There are 10 hidden switches. A switch that is on adds its own fixed numbers to the row, and there is some noise. The rows also spread widely along 17 directions, which tell nothing about the answers.
In the rows, 128 means zero.
Known rows, each followed by its switches (1 for on, 0 for off):
[180 169 129  96 117 112 116 157 104 152 117 162 175 113 108 146 124  91
 137 144 169 126 141 120 143 163 141  95  84 164 125 153 159 182 126 124
 133]  1 0 0 0 1 1 0 0 0 1
[100 162 150 130 114 143 138 115 108 140  61  95 117 167 122 110 158 153
 147  88 193 138 120  24 143 135 134 148  77 145 146  75 115 166 149 121
 165]  0 0 1 1 0 0 0 1 0 1
[100 157 166 103 100 154 151 112  73  98 136  96  79 183 154 132 141 181
 131 124 144 127 144  76 169 163 167 160 151 126 100 161 102 139 115 215
 107]  0 0 0 0 0 1 1 1 1 1
[107 180 159  77 105 135 165 115 143 111 145 106 118 145 151 106 108 100
 155 125 143 117 118 122 152  84 137 161 101 136 138 110 126 151 158 165
 116]  0 1 1 1 1 1 0 0 0 1
[173 135 103 153 131 112 115 113 136 126 190 119 143 149 101 135  94 122
 106 155  55 159 124 155  87 175 183 152 186 118 123 168 100 125 154 151
 108]  1 0 0 1 1 1 0 0 0 1
[128 139 146 133 167 102 145 121 169 117 122 186 182  77 105 130 129  77
  63 131 194 138 130  70 115  72 143 113 110 178 168 135 126 180 121 116
  87]  0 1 1 0 1 0 1 1 1 1
[136  88 151 134 108 166 202 102 125  88 135 109 142 116 196 144 167  85
 103 138 145 139 126 111  85  64 176 129 180 114  68 143  69 152 139 174
  61]  0 0 1 0 0 0 1 0 0 1
[171 171 144 114 117 148 186 101 139 189 162 141 131 163  92 115 153 102
 154 134 111 140  98  67 133 131 197 167 125 122 123 102  80 192 180 164
 134]  1 0 0 1 1 0 1 1 1 1
[ 99 130 112  98 178 152 151 148 146  66 144 114  98 127  86 183  97 129
 179 131 112 114  65 123 165 116 126  76 147 159 129 127 134 133  92 141
  96]  0 0 0 0 0 0 1 1 0 1
[156 105  78 105 137 143 155 165  94 101 153 132 133 100 123 130 151 115
 139 121  58  93 179 101 132 179 174  89 150  88  87 161  97 127 118 183
 115]  0 0 1 0 0 1 0 1 0 1
[163 138 120  90 171  86 141  89 134 174 153 128  73 199 140 133 146 126
 150 146 134 128  82 108 124 149 152 111 134 115  97  63 144 190 151 142
  77]  1 0 0 0 1 0 0 1 0 0
[ 48 150 133 154 102 160 112 142 169 133 131  95 164 140 156  98 163 117
 150  99  98 103 131  53 135 131 156 128  89 158 137 136 126 129 171 145
  92]  0 0 0 0 0 0 0 0 0 0
[131 130 139 133 100 134 105 111  99 132 134  92 145 139 109  98  65 163
 101 107  84 148 163 133  98 163 146 218 139 122 139 137 117  81 125 163
 148]  0 0 1 0 0 0 1 0 0 1
[ 91 118 166 124  93  74 140 111 161 132 159 111 142  73 135 167  98  63
 159 120 137 152  72 154 124  83 136 152 132 177 172 121 111 145 148  83
 141]  0 0 1 0 1 0 1 0 0 1
[ 93 150 137 149 159 138 146 118 176  95 104 115 129 135 139  80 137 161
  98 104 128 110 193  39  86 124 171 121 129  81 157 155  73 132 131 139
  64]  0 0 1 1 0 0 1 0 0 1
[119 172 143  88 134  84 158 134 124 122 150 101 172 100 169 149 152  86
 140 158 122  80 157 144  95 128 145 107 145  93 146  96  71 150 179 100
  93]  1 0 1 0 1 0 0 1 0 1
[133 121 139  98 111  70 118 101 171 139 143 131  87 114 117  37  73 111
 125  76 129 134 159 139 125 121 131 202 105 120 156 147 133 115 111 146
 163]  1 1 1 0 0 1 1 0 0 0
[108 156 166 105 141 163 178 111  89  91 145  90 130 156  88 137 107 157
 126 130 104 129  99 109 144 112 158 195 148 132 132 123  80 115 137 180
 133]  1 0 0 0 1 1 0 1 1 1
[127 187  94  99 108 157 170 119 145 119 170  98  83 186 165 130 164 111
 165 147 136 113 106 115 158 138 153 105 154 106  86 102 105 172 183 186
 104]  1 0 1 0 0 0 0 0 0 1
[125 102 143 130 136  87 202  93 135 170 171 122 131 106 138  70 127  93
 105 118 134  88 106  83 108  79 137 220 170 153 134  80  67 147 150 126
 150]  1 1 0 0 0 0 0 0 0 1
[135  67 155 126 163  94 126  90  99 123  86 109  76 156 116 122 133 135
 119  85 170 161  90 112 115 129 126 160 127 153 110 103 138 136  94 119
 137]  1 0 0 1 0 0 1 0 0 0
[156 163 137 100 112  98 135 139 157 143 112 133 147 102 123  79 109 114
 145 108 146  98 182 112  92 142 141 136  96 106 161 129 109 146 125  94
 148]  0 0 0 0 0 1 1 0 0 1
[113 109 153  97 153 140 151 122 140 101 113 159 107 131 139 131 155 114
 108 112 160 136 137  91 141  96 141 100  95 125 114 122 157 151 103 172
  68]  0 0 0 0 0 0 1 0 0 0
[124  98 149  98 137 167 131  99 145  98  84  98 118 125 138 131  43 152
 157  92  91 157 143 105  74 123 145 139  99 113 154  85 154 117  97 125
  62]  0 0 0 1 0 0 1 1 1 1
[103 172 149  86 142 165 146 118 103  88 132 124  94 187 101 138 167 132
 110 112 126 151 127 102 182 132 154 144 101 101 117 120 132 128 144 225
 115]  1 1 1 0 1 0 1 0 0 1
[159 101  94  57 208 129 149 136  75  81 118 107  94 155 121 122 160 109
 121  98  97  95 142 149 117 153 134 111 129  84  71  81 135 109 108 177
 104]  1 1 1 0 1 0 1 0 0 1
[115 150 140 140  89 172 102 115 119 108 115 122 167 162 188 130 134 123
  86 129 138 169 174  78 118 144 166 126 108 144 107 155 153 148 146 197
  47]  1 1 0 0 1 0 0 1 0 1
[105 140 132 106 180 114 140 134 200  96  86 134 121 113  90 124 134 112
 157  90 148 133 118  87 125  85 137  76  68 108 173 117 121 153 117  87
 110]  0 0 1 0 1 0 0 1 0 1
[105 150 171 116 110  89 157 126 123 126 161  71 156 135 143 140 181  70
 165 149 126  92  74 161 133  90 142 168 158 148 114 123  58 137 184 112
 157]  0 0 1 1 0 0 0 1 0 1
[ 72 167 158 133 109 148 125 121 161  91  93 101 145 118 140 142 123 151
 144  98 112 152 180  64 102 136 171 105  93  80 188 143  87 129 143 122
  85]  0 0 1 0 1 0 1 1 0 1
[129 151 103 146  90 134  99 126 126  93  84 108 124 142 175  91 173 113
  86  76 180 170 208  96 103 173 157 113 111 112 120 152 116 138 148 152
 126]  1 0 1 1 1 0 1 0 0 1
[116 160 144  67 165 135 145 146 121 109 131 119 151 144 135 131 188  84
 139 119  98  86 143 129 119 133 152 109  88 108 121  81 135 133 163 150
  82]  0 0 0 1 1 0 1 0 1 1
[124 142 158  88 155 129 154 111 149 101  75 119  75 160  99 126 174 122
 161  89 164 144 121 104 149 112 142 107  74  80 139 117 111 154 130 125
 141]  1 0 1 1 0 0 0 0 1 1

New rows. What belongs after each?
[138 149 157  77 169  95 125 113 144 115 149 114 110 187 176 103 124 119
 114 152 162  97 115 156 113 102 137 134 135 147  83 136 156 146 117 167
  35]  0 0 0 0 1 0 1 0 0 1
[114 176  97 129 109 132 143 124 162 164 176 105 121 164 128  81 177 119
 154 109  78 107 133  90 132 159 177 147 132 105 128 112  79 141 192 153
 145]  0 0 0 0 1 0 0 1 1 0
[169 117 127  69 177  93 148 134 110 135 156 152 132 120 112 130 113  99
 122 149 100  95 135 135 122 136 141 127 136 123 111  96 145 147 120 160
  85]  0 0 1 1 0 0 1 1 0 1
[144 138 155  64 120 193 190 123  91 114  97 131  93 154 142 156 143 120
 171 111 179 137 107  89 169 104 152 106  90 140  81 112 145 180 103 187
  99]  0 0 0 0 1 0 1 0 1 1
[176 152 135  70 199  91 152 113 115 127  83 162  82 126  65 131 105 152
 138 118 160 119 161 105 126 152 120  98 101  59 173  88 116 162  92  99
 140]  1 1 1 1 0 0 1 0 0 0
[ 85 199 160  93 158 124 127 142 135  88 123  79 112 185 118 106 123 167
 162 140 153  74 118  98 169 130 139 128 118 136 123 179 103 138 123 163
  96]  1 0 1 0 0 1 0 1 0 1
[113 186 106 153 116 179 130 147  76 126 134 129 167 137 101 172 142 150
 109 148 136 129 137  57 149 195 150 109 146 155 138 117 113 149 154 160
 130]  1 0 0 0 0 0 1 0 0 0
[116 137 135 107 126  97 187 121 149 148 195 155 138  80 147 104  78  89
 110 141 150  99 120  98 140  91 138 168 164 190 142 120 114 165 133 153
  93]  1 0 0 0 1 0 1 0 0 1
[125 167 184  79 164 116 155 126 128  94 104 123 127 152  84 146 172 118
 138 124 145 131 124 145 149  99 141 125  92  80 146 128  93 132 134 131
 138]  1 0 0 0 1 0 0 1 0 1
[117 179 139 137 103  93  98 133 115 148 141 150 154 112 131 144 116 144
 100 147 131 129 197  78 129 198 156 118 129 119 177 157 116 153 147 135
 106]  0 0 1 1 0 0 1 0 0 1
[126 129 143  93 159  55 124 107 157 151 161 163  80 134 113 124 124 119
 144 120 100 127 136  78 152 155 173 115 104 111 158 147 137 176 124 144
  86]  0 1 1 1 1 1 0 1 1 1
[137 160 124 112 166 186 133 148 136  95 122 154 166 155 107 168 139 125
 115 163 130 128 120  80 144 123 152  67 104 142 108 134 164 162 125 181
  45]  0 0 0 0 0 0 0 1 0 1
[ 99 102 135 134 181 173 145 114 193  95 105 100 141 147  84  99  87 112
 134  98 134 140  42  86 120  41 131 157  95 191 120 118 151 128 118 145
  87]  1 0 1 0 0 0 0 0 0 1
[123  71  94 126 164 109 135 123 131 101 145 151  59 101  90 165 121 130
 147  88  70 169 131 104 146 166 170  78 142  93 137 154 121 134  92 148
 111]  0 0 1 1 1 0 1 0 0 0
[168 155  84 103 180 135 147 141 191 154 150 160 111 145  79 118 128  85
 187 130 117  99  86  78 146 140 156  68 109 146 124 121 143 199 129 127
  99]  1 1 0 1 0 0 1 0 0 1
[122 147 119 124 141 122 139 145 124 112 122 117 189 106 119 145 197  68
 115 117 113 113 138 119 101 130 142 112 114 116 146  82  92 131 174  98
 149]  0 1 0 0 1 0 0 1 0 1
[172 143 142  90 158 161 201 122 135 132  94 140 153 100  76  98 119 123
 156 108  87 105 169  62  86 106 172 135  93  46 160  85  66 150 133 124
 133]  0 1 1 1 0 1 1 1 0 0
[114 162 158 124 123 141 130  99 148 136 112 114 148 171 151 122 133 113
 116 123 149 158 111  65  98 119 159 144  80 149 147  70 156 171 179 140
  70]  1 0 0 1 1 1 0 0 0 1
[149 151 145  85 128 105 165 121 146 120 104 159 112 110 141  61 148  88
  96  95 230 124 170 122 140  75 127 143  92 136 125 135 120 163 116 146
 143]  0 0 1 1 1 0 1 0 1 0
[179 145 172  71 131 126 158 113 137 100  85 123 133 138 109 127 140  89
 132 123 180 151 124 179 106  69 129 141  97  91 117 105 114 139 123 127
 149]  0 0 1 0 0 0 1 1 0 1
[113 179 119 151 153 139 153 134 109  89 119  99 190 118 119 145 150 107
  85 147 197 115 103 100 106 104 130 124 168 176 133 104  70 150 160 115
 127]  1 0 1 0 1 0 1 1 0 0
[145 146 104 110 126 128 104 131 146  67 145 125  88 162 143 125 130 123
 106 121 139 162 162 187 145 149 142  97 144 104  98 196 140 117 111 183
  99]  1 0 0 0 1 0 0 0 0 1
[151 136 153 124 110 111 112  90 127 159 110 128 154 135 122 186 121 111
 126 140 116 186 118 106  73 153 157 130 103 102 166  49 140 160 170 100
 107]  0 0 1 0 0 0 1 1 0 1
[122 164 138  74 200 119 187 138  63 106 156 107 102 163  90 130 164 136
 136 142 146  62  92  98 185 134 145 146 167 152  90 124  76 150 125 186
 126]  1 0 1 1 1 0 1 1 1 1
[141  85 110 120 160 132 149 115 120 169 103 109 151 120 129 136 110 101
 161 110 110 115  75  39  78 137 151 123  95 168 120  32 156 179 146  99
  89]  1 0 1 0 0 1 0 0 0 1
[137 149 159 113 117 118 132 135 122  84 106 150 138  75 102 177  73 125
 136 141 181 157 151 148 146 125 123  95 137 139 172 181 109 148  86 104
 132]  1 0 0 1 0 0 1 1 0 0
[146  73 139  86 185  36 113 115 128 142 136 128  73 148 122 106 151 119
 142 104  95 104 131 126 119 165 155 124 112  93 105 143 139 139 105 133
 102]  1 0 1 0 0 1 0 0 0 1
[182 189 131 101 147 109 136 137 126 127 147 137 154 133  93 185  97 115
 161 193 134 117 106 139 123 161 147  80 150 128 146 134 114 185 141 101
 106]  1 0 0 1 0 1 0 1 0 1
[146 161 137 113 118 131 176 125 123  92 141 157 127  89  95 100  80 150
  84 136 144 132 192 119 137 110 139 159 149  90 164 165  80 123 113 164
 151]  0 0 1 1 0 1 0 0 0 0
[123 167 127  92 124  94 100 117 157 138 161 142 129 133 146 108  77 132
 119 141  75 120 194 117 121 164 145 135 110  92 171 117 154 132 148 159
  70]  0 1 1 1 0 0 0 1 0 1
[119 138 154 125  97 201 147  89 144 135 101 106 116 196 137  86 100 152
 122  99 133 177 111  62 123  97 152 197  83 142 118  84 161 137 147 196
  99]  0 0 0 1 0 0 0 0 0 1
[114 149 181 129  86  97  83 135 110 112 118 132 172 115 158 156 153  93
 105 129 152 159 179 144 129 160 158 118 107 143 141 206 130 137 136 137
  98]  1 0 0 1 1 0 1 0 0 1
[163 160 144 109  91 176 122 129 143 142  97 118 181 101  93 186  58 112
 209 133  94 161 118 103  93 164 170  96  80 131 170 122 139 169 132  89
 110]  1 0 0 0 0 1 1 1 1 1
[142  84 138  99 156  62 102 120 120 130 127 149  97 116 128 126 110 113
 122 110 142 142 135 150 145 138 134 115 112 139 111 172 158 141  86 140
 104]  1 0 1 0 1 0 0 0 0 0
[141 122 137  89 200  94 138 120 150 135 113 168 143 121  71 126 154  95
 103 113 105 123 135  87 118 119 139 120  73  91 162  65 142 147 139 126
 111]  1 1 1 0 0 0 0 1 0 1
[ 94 112 123 103 182 138 113 153 108  59  93 105 170  88 132 142 103 127
 105 100  85 109 186 114  82 147 135  96 105 113 153 110 141  89 109 124
  58]  0 0 1 1 1 0 1 0 0 1
[128 170 127 105  90 150 171 118 134 168 199 124 139 134 144 114  80 108
 151 159 112 104 106  89 156 124 161 175 154 171 112 122 121 169 162 197
  95]  1 0 1 0 0 0 1 0 0 1
[102 120 140 123 123 100 128 100 124 110 150  84 131 147 167 126 132  96
 104 132 126 137 107 139 105 117 132 173 156 151 122  80 125 126 171 148
 100]  1 0 1 1 0 0 0 1 0 1
[ 95 163 159  97 100 136 106 122 121 128  97  65 118 186 169 122 145 129
 181 116 161 114  99 139 136 129 115 138  86 149 112  97 150 134 150 123
 125]  0 0 0 0 0 0 0 0 0 0
[159 161 160  45 221 129 189 131 114  96 107 122 141 137 107 140 120 116
 145 158 155  57 108 121  96 100 128 106 118 119 127  63 123 163 119 112
  65]  1 0 0 1 0 1 1 0 1 1
[133 147 161  95 158 161 123 123 159  68  88  97 156 130 103 140  64 140
 145 127 129 133 128 161  84  95 128 125 110 120 149 135 129 107  94 110
  83]  0 0 0 0 0 0 1 1 1 1
[106 159 134 103 136 194 175 112 133  75  92  85 135 152 147 116  99 134
 120 109 171 142 112  95 112  76 122 149 114 144 129  56 128 133 142 155
  93]  1 0 0 0 1 0 0 1 0 1
[136 128 134  55 205 137 145 134 182  81 117 137 118 132  71 113  84  95
 145 103 121 126  89 162 129  59 118 120  69 130 134  93 179 118  99 146
  88]  0 0 1 0 1 0 1 0 0 1
[127 189 133  84  51 142 145 112 135 152 140  89 120 137 183 121  74 106
 189 132 154 128 123 109 124 145 139 149 109 151 137  74 146 173 173 142
 118]  1 0 1 0 0 1 1 0 0 1
[183 182 105 131  92 178 145 136 192 164 148 149 182 126  73 117  83  88
 162 146 117 151  98 116 127 100 160 134  98 148 135 144 128 170 160 138
 145]  0 0 1 0 0 0 0 0 0 1
[155 168 128 117 143 158 170 134 124 150  81 121 178 113  87 106 134 112
 146 103 161 112 130  77  95 119 141 134  91 126 151  73  89 158 146  88
 164]  1 0 0 0 1 0 1 0 0 0
[128 131 123 104 128 116 131 106 154 169 195 148 111 145 125 103  76 125
 121 137  72 129 128  86 140 149 167 170 129 140 128 118 161 146 144 205
  65]  1 0 1 0 0 0 1 0 0 1
[105 117 137 146 118  79  91 113 177 138 154 136 148  94 108 167  99  99
 133 118  69 179 126 123 105 156 161 120 114 126 193 132 134 132 150  95
 102]  1 0 0 0 1 0 0 1 0 1
[153 129 154  86 163  78 174 113 190 140 156 163 121  93 119  53  79 121
 120 124 126  95 174 119 110  69 162 155 130  91 145 175  81 145  97 145
  82]  0 0 1 0 1 0 1 1 0 0
[153 126 108 109 177  98 142 133 119  54 117 111  78 138 105 164 190 117
 130 124 165 124 129 165 133 152 146  63 179  86  97 176  65 140 100 124
 142]  1 0 1 0 0 0 1 1 1 1
[133 149 135  69 152 103 163 119  91 158 160 165 104 118 129 106 119 134
 114 130 113  82 184  80 152 171 140 148 127 107 149  88 129 155 127 172
 102]  1 1 0 1 0 0 1 0 1 0
[129 166 115  93  54 158 136 122 189 163 148 150 135  91 152  75  66 106
 159  99  99 138 194 100 127 133 158 143  73 109 164 123 150 147 151 166
 108]  0 0 1 0 0 0 1 0 1 0
[128 162 168 104 106 143 168  98 130 152 161 118 127 170 136  95 151 106
 134 122  95 134 136  86 136 119 185 190 123 107 124 117  91 151 173 196
 109]  1 1 0 1 1 0 1 1 0 1
[142 159 102 110 183  88 139 149 108 110 168 147 131 148  92 131 199 100
  82 143 126 102 128 132 148 153 140 116 156 127 119 107 106 137 156 154
 140]  0 0 0 1 1 0 0 1 0 1
[175 188 118  84 155 133 191 133 175 139 172 144 144 118  89 119  87  82
 171 165 162  94  72 126 145  70 149 122 146 175 122 131  99 196 136 132
 114]  0 0 1 1 1 0 1 1 1 1
[153 161 190  76 126  91 158 105 115 131 116 101 103 152 111 114 101 133
 160 140 190 115  98 195 144  87 103 182 130 121 130 131  95 134 115 108
 178]  1 0 0 0 0 0 0 0 0 0
[105 104 129 129 158 142 141 114  98 168 126  91 164 150 130 112 160 122
 133 105  72  92 110  22  93 164 180 166 119 151 107  64 111 146 167 155
  83]  1 0 1 0 0 0 1 1 1 1
[ 58 147 112 126 133 170 132 138 128  76 107  74 133 146 150 143 161 103
 144  89 143 133  92  67 138 121 139 110 108 179 125  70 139 137 161 150
 100]  0 0 1 1 1 0 1 1 0 1
[169 111 165 102 171 124 164 110 126 144  98 160 137 137  84  75 139 116
  93  95 155 132 141  80 118  81 160 175  86 117 112 141 113 150  98 163
 127]  0 1 1 0 1 0 1 0 0 1
[103 204 191  88 185 109 139 136 115 107  92 116 164 161  95 133 164 131
 126 149 203  81 100 116 154  81 107 126  90 146 152 117 104 149 130 105
 130]  0 1 0 0 1 0 0 1 0 0
[ 98 162 134 125 131 179 165 162 141 101 106 115 166 107  78 101 143 117
 160  96 107  98 145  48 153 121 165 127  84 125 150 163  83 136 143 148
 147]  1 0 1 1 0 1 0 0 0 1
[177 120 114 118 121 157 206 108 116 141 161 169 124 114 125 123 119  92
  99 149 170 138 107 101 148  82 140 147 165 153  93 116 109 181 125 180
 131]  1 1 0 0 0 0 0 0 0 0
[108 164 124 122 108 146 141 117 110  81 139 115  77 160 127 176 115 151
 130 140 169 167 103 119 178 142 122 115 162 149 134 119 129 150 126 165
 134]  0 0 0 1 0 0 0 1 0 1
[151 108 136 127  77  92 114  96  53 196 162 129 132 147 167 131 161 114
  99 132  85 144 165 113 116 206 160 186 144 109 107  91 126 138 172 168
 143]  1 1 0 0 0 0 0 0 0 0
[113  97 140 115 164  71 102 137 121 100 134 131 125 106 102 162 130  87
 136 113 134 141  83 139 138 135 133 105 122 186 137 135 156 139 105 107
 121]  0 0 0 1 1 1 1 1 0 0
[123 159 116  66 205 154 135 159  84  78  88 111 109 167 108 174 195 137
 168 123 108  71 143 107 146 181 131  41  95  78 114  90 133 138 121 130
  96]  0 1 0 1 0 0 0 0 1 1
[151  84 167  78 133 180 183 123 121  81  86  99 143 103 155 110  52 109
 161 108 152 116 115 129  97  57 135 148 112 162  87 142 141 134  70 153
  70]  1 0 0 0 0 1 1 0 0 1
[134 187 142 129 132 112 112 126  93 100 110 125 117 163 106 172 175 151
 117 143 163 157 151 126 151 179 149  89 140  92 144 160  87 151 141 128
 141]  1 0 0 1 1 0 0 1 0 0
[134 152 104 102 104 124 201 111 155 138 201 169  52 119 106 168 114 107
 161 143 147 155  76  93 195 120 145 113 172 142 141  93 116 194 136 169
 147]  0 0 0 0 0 0 1 1 0 1
[104 150 137 124  68 153 126 125 101 124 157 151 148 107 170 157 107 110
 103 144 136 163 167  87 159 160 151 127 135 165 138 129 155 155 148 198
  80]  1 0 0 1 0 0 1 1 0 0
[ 97 145 138  76 152  98 113 122 105 133 128 145  83 161 113 151 197 103
 130 101 126 129 127 104 173 177 124 110  75 108 147  48 176 142 153 157
 134]  1 1 0 0 0 0 1 0 0 0
